The rows come from 4 hidden closed curves, with some noise, and rows from the same curve form a group. Each curve winds through 6 dimensions. The rows are also pushed far along 4 directions, which tell nothing about the answers.
Some rows, each with its group after it:
[-34 -18  52 -13  22 -43  87  39 -32  -2   3  15 -34   5] : (1)
[ -8  18 -38  32 -13   4 -24 -16  11  12 -40  -5  29   6] : (2)
[ -1 -47  31 -19  20  23  17  23 -34  19  34  10 -18   7] : (3)
[ 11   9   4  -5  -3  27  -2 -18  -8  37  -5  -8   6   1] : (1)
[ 33  35 -10  -8  -4  -6  -4 -19  13  10 -12   1  10  -9] : (0)
[ -4 -15   5 -12  29  16  29  21  -9 -12  23  -1 -18   5] : (1)
[  4  -9   5 -15   8   4 -17   8   1 -38  51   4 -20 -28] : (3)
[ 12  41  17 -49 -11  24  21  19  11   6  11 -21 -18  26] : (3)
[  4  19  -6   3  -2  -8  11 -14  -8  20  -1   5  -6  14] : (1)
[  5 -11  22 -22  16 -16  31  -2   0 -22  30   0 -28 -12] : (3)
[ -6  29   5  -1   8 -25  17   2   1 -16 -12  -1 -20  -8] : (0)
[ -5  15   2 -23 -10 -31  -7   1  28 -51  24  13 -32  -7] : (2)
[ -8  35 -40  30  -4 -25  -9 -31  25 -19 -41   9  15 -39] : (0)
[ 11   2  -7  22 -11 -16 -32   6  -3  -3 -23  14  20  -6] : (3)
[ 15  20  -7   8   9   0 -30  -2   8  -7 -14   8   5 -11] : (0)
[ 24  31   2 -28  14   8 -12 -15  27  -5  26  -1  -2 -10] : (2)
[ 10  33 -16 -23   1  -8  36 -17  11 -13  13  -8 -28  -7] : (3)
[  3 -34  16  18   1  -7 -18  30 -27   0   0  11  18  -4] : (3)
[ 23  34  -9 -17 -23 -11  30  -5   5  14  -9 -19   6  17] : (2)
[-23  -9   2  -4   0 -16  13  14  11 -33   9  10  -8  -9] : (2)
[-31 -33 -13  27  13 -41   6   0   7 -38   6  32 -11  -9] : (0)
[ -9 -43  20  24   9 -30 -13  24 -24  -7   3  32  15 -19] : (0)
[-13  13   7   0   5 -23  19  -1   0   3 -13  22  -5   1] : (2)
[  4  -5 -28  24  -8 -26 -14 -26  -1  -7  -5  23   0 -21] : (3)
[ 11  74 -44  28 -26 -23 -12 -35  17   6 -76 -10   1   1] : (0)
[-14   9   4   6   0 -39 -17  12  10 -29  -8  35  -5 -15] : (0)
[ 13   2 -19  33 -12 -24 -24 -30  -1  17 -26  10  22  -2] : (2)
[  9  58 -29  10  -7 -29  -6 -25  33 -24 -49  16  -4 -16] : (1)
[ -1 -47   4  18  19  42 -22  21 -33   5   1   2   0  -3] : (3)
[ 29  20  11 -33   8  27  32  23  -4   6  18 -24   1   5] : (2)
[ -7  -3   4  12   3 -44   6   6   4  -9 -10  27   2  -3] : (3)
[  9  -5  29 -54  31  17  33  13  10   1  39  16 -21   0] : (0)
[-17  -2 -29  18 -14  -1 -45 -35  35 -32  -3  16   5 -28] : (2)
[-22 -34 -18  21   2   1 -17  11  -3 -22   3  10   1  -4] : (1)
[-32 -40   6  28   0  -6  18  12 -31  17  -9  11  12  -7] : (0)
[-13 -50   9  32   4   5  24  36 -41  14  -7  -1  31   1] : (2)
[ 25  16   1 -28  -5   4  -3   9  10   4  18   7  -3  17] : (0)
[ -6  -9   2   1  -1  -9  12   8  -9  -2  -9  23 -18  15] : (1)
[ -3  -6   7 -15   3   0  42  13 -18  14   4  10 -26  31] : (1)
[ 15  19 -22   1 -28   3 -45   3  14 -14  -8  10  10  -2] : (1)
[ 24  37 -22  -4 -27  20 -54 -19  25 -10 -17 -11   0  -7] : (3)
[  4  39 -35   7  -4 -17   3 -25  32   2 -50  26  -1   7] : (0)
[ 18 -21 -10  20   8   9  -7  -3 -22  17   4   5  14   3] : (1)
[ -4 -16  15 -29   6  37  14   1 -12  18  38  -9 -20  11] : (3)
[  1  26  -2 -13   8   3  95  31 -24  17 -41 -29 -15  28] : (1)
[-13   8   2  20   7 -22  33   3 -17  17 -37  17   1   5] : (2)
[ 19   2   4  -8 -10  21  29  32 -28  24 -21 -13   7  22] : (1)
[  4 -16   0 -12   4  -5  20 -17  16 -10  18  -3  -1 -12] : (2)

New rows, each followed by its group:
[ 22   6 -43  35  -1   6  14 -19  -5  30 -56   2  36   0] : (0)
[ 12  -3 -16   3   4  37 -11  -4   9  10   5 -20  33 -10] : (2)
[  1  14   5   1  -2  12  -7 -12  -4  15  -2  -7   7 -21] : (0)
[-23 -28  -4  36  -6 -29  28  -4 -21  13 -36   7  11  -9] : (1)
[ 26  49  -6 -22 -18   4 -20 -12  28 -13 -20  -5 -14   2] : (3)
[ 15  49   4 -44 -17  28 -49   7  33  -9  29   5   4 -10] : (0)
[ 10  15 -17   4 -24  13   2 -18   7  21 -14  -9  29  -7] : (2)
[-14  16  10 -18 -10   9   1  11  -5   2  20 -11 -10  -3] : (0)
[-14 -35  15  19  25   0  34  37 -32  17 -23  24  16  -7] : (0)
[  5  -7  -6  19  -2 -21   4   8 -22   8   2   5  11   0] : (1)
[ 15  33  18 -29   1   1  24   4   3   5  12  -9  -6  -9] : (1)
[-22  -2  -1   5  -8 -20  18  -4   4  -8 -26  16 -13  -2] : (1)
[-13  28 -10   7  -9 -31  24 -17   8  -6 -36  18 -23  10] : (2)
[ -2  28   4  -6  20 -12  27   0   8   2 -37  20 -12  -6] : (0)
[ 10 -16  28  -7  25  -8  60  22 -24  22  -2  -7   3  14] : (3)
[ -3  19 -13  30  -2 -19  24 -18 -12  19 -51  -5  14 -10] : (1)
[ -3 -19  -6  15  26 -11  33   2 -12  -7  -7   0 -11   3] : (0)
[ -8  19   0  15   1 -33  28  15 -18   3 -44   8  -9  13] : (0)
[ 21  48  -8 -18   4  20  43   5  -2  18 -38 -18  -7  13] : (1)
[ 13  22 -20  -9  -4  37 -16  -7  13  23 -16   4  11  14] : (0)
[-22   7   7 -17  10   9  67  14 -13  14  -4 -10 -15   5] : (0)
[ 29  16 -23  -2 -26   5 -39 -13  10   0   5   1  17  -6] : (1)
[ 31  11 -18  -2  -4   2 -36 -32  23 -11   9  -9   0  -7] : (2)
[ 12  -1  -4   3   0   1  -9  -6  -5  -2  18 -14   2  -5] : (0)
[-14 -41   6  26  36 -32  44   2 -16   2 -30  39  -2  -6] : (0)
[-27  -9   5  27  -1 -46 -29 -14   6 -30   4  25  -1 -42] : (0)
[-23 -28   4  27  -5 -21  28   2 -25  15 -39  19  -2   7] : (1)
[ -4 -13 -17  28  23 -72  61 -11  -3 -28 -45   9 -27  12] : (2)
[  6  31  -8 -20  -5   5  13   0  16  -3   6   0   9 -21] : (0)
[ 16  -5 -17  19 -11 -35  -6 -13   7 -22 -12   4   7 -12] : (2)
[-31   5   7   2   1 -31  21  16  -4 -21  -2  12 -18  -6] : (0)
[  0 -27  19   3  26  48 -11  25 -27  27  -4   8  15  -4] : (0)
[  9  26 -25  -1 -18  10  -3 -11   3   3   9 -20   8  -2] : (3)
[ 16 -13   2 -12  15  44 -16  -4   1  26  13   4  13  -2] : (0)
[-19 -20   5   7   4 -14  -3  11  -7  -8   3  16 -15  12] : (0)
[  0  -8  -4  23 -12 -46  -7  -2   1 -25   0   9  11 -19] : (3)
[-10  -6 -10  12  13 -20  45   4 -22  11 -43  23 -23  13] : (3)
[ -6 -22   3  18   7 -45  41 -11 -19   3 -30  22 -19   2] : (3)
[-13 -11 -23  42   7  -9  14  -3 -12   3 -37   7  25 -25] : (0)
[-30 -52  22   6  27 -34  37  41 -30 -37  47  18 -21 -17] : (3)
[ 14  10  17 -27  -5  33 -40  -1  21   5  19  -8   8   3] : (3)
[ -4   7   0  -9 -10  18 -41 -12   9  -1  26  -8  -7   1] : (0)
[ 19  19  -4 -21   1 -21   4  -1  27 -37  21  -3  -1 -20] : (2)
[  1 -50  29   2  40   2  25  25 -29   8  11  16 -11  11] : (0)
[ -1 -42 -27  45   1 -14   2  -6 -26  12 -15   5  17   3] : (1)
[ 22  21 -34  27 -14 -14 -26 -21   4   9 -40   4  10  18] : (0)
[ 13 -58  -5   6  -4  60 -74  27 -20   2  59  -7  30  -5] : (1)
[ 29  -3  17 -40   4  36 -13  11   3   0  42  -3  -6  -6] : (1)
[  7 -22 -15  13  10  -6 -17  -3  11  -9   7  25  23 -20] : (0)
[ -7   4  -5  18  12 -30 -14  -1  21 -29 -12  20   7 -15] : (3)
[ -2  76   6 -60  -6  -1  55  12  24  -6   5 -11 -37  12] : (0)
[ 31  16  -2 -18  10  -4  39 -20   4  11  -4 -17 -12  12] : (2)
[ 13   6   2 -16 -15  37  37  14 -16  39  -1 -27  24  13] : (2)
[ -2 -37  19  15   9   5 -17  22 -18  -7  -7   9   2  -4] : (3)
[ -1  43  -7   7  12 -93  -3 -21  40 -55 -32  50 -27 -29] : (0)
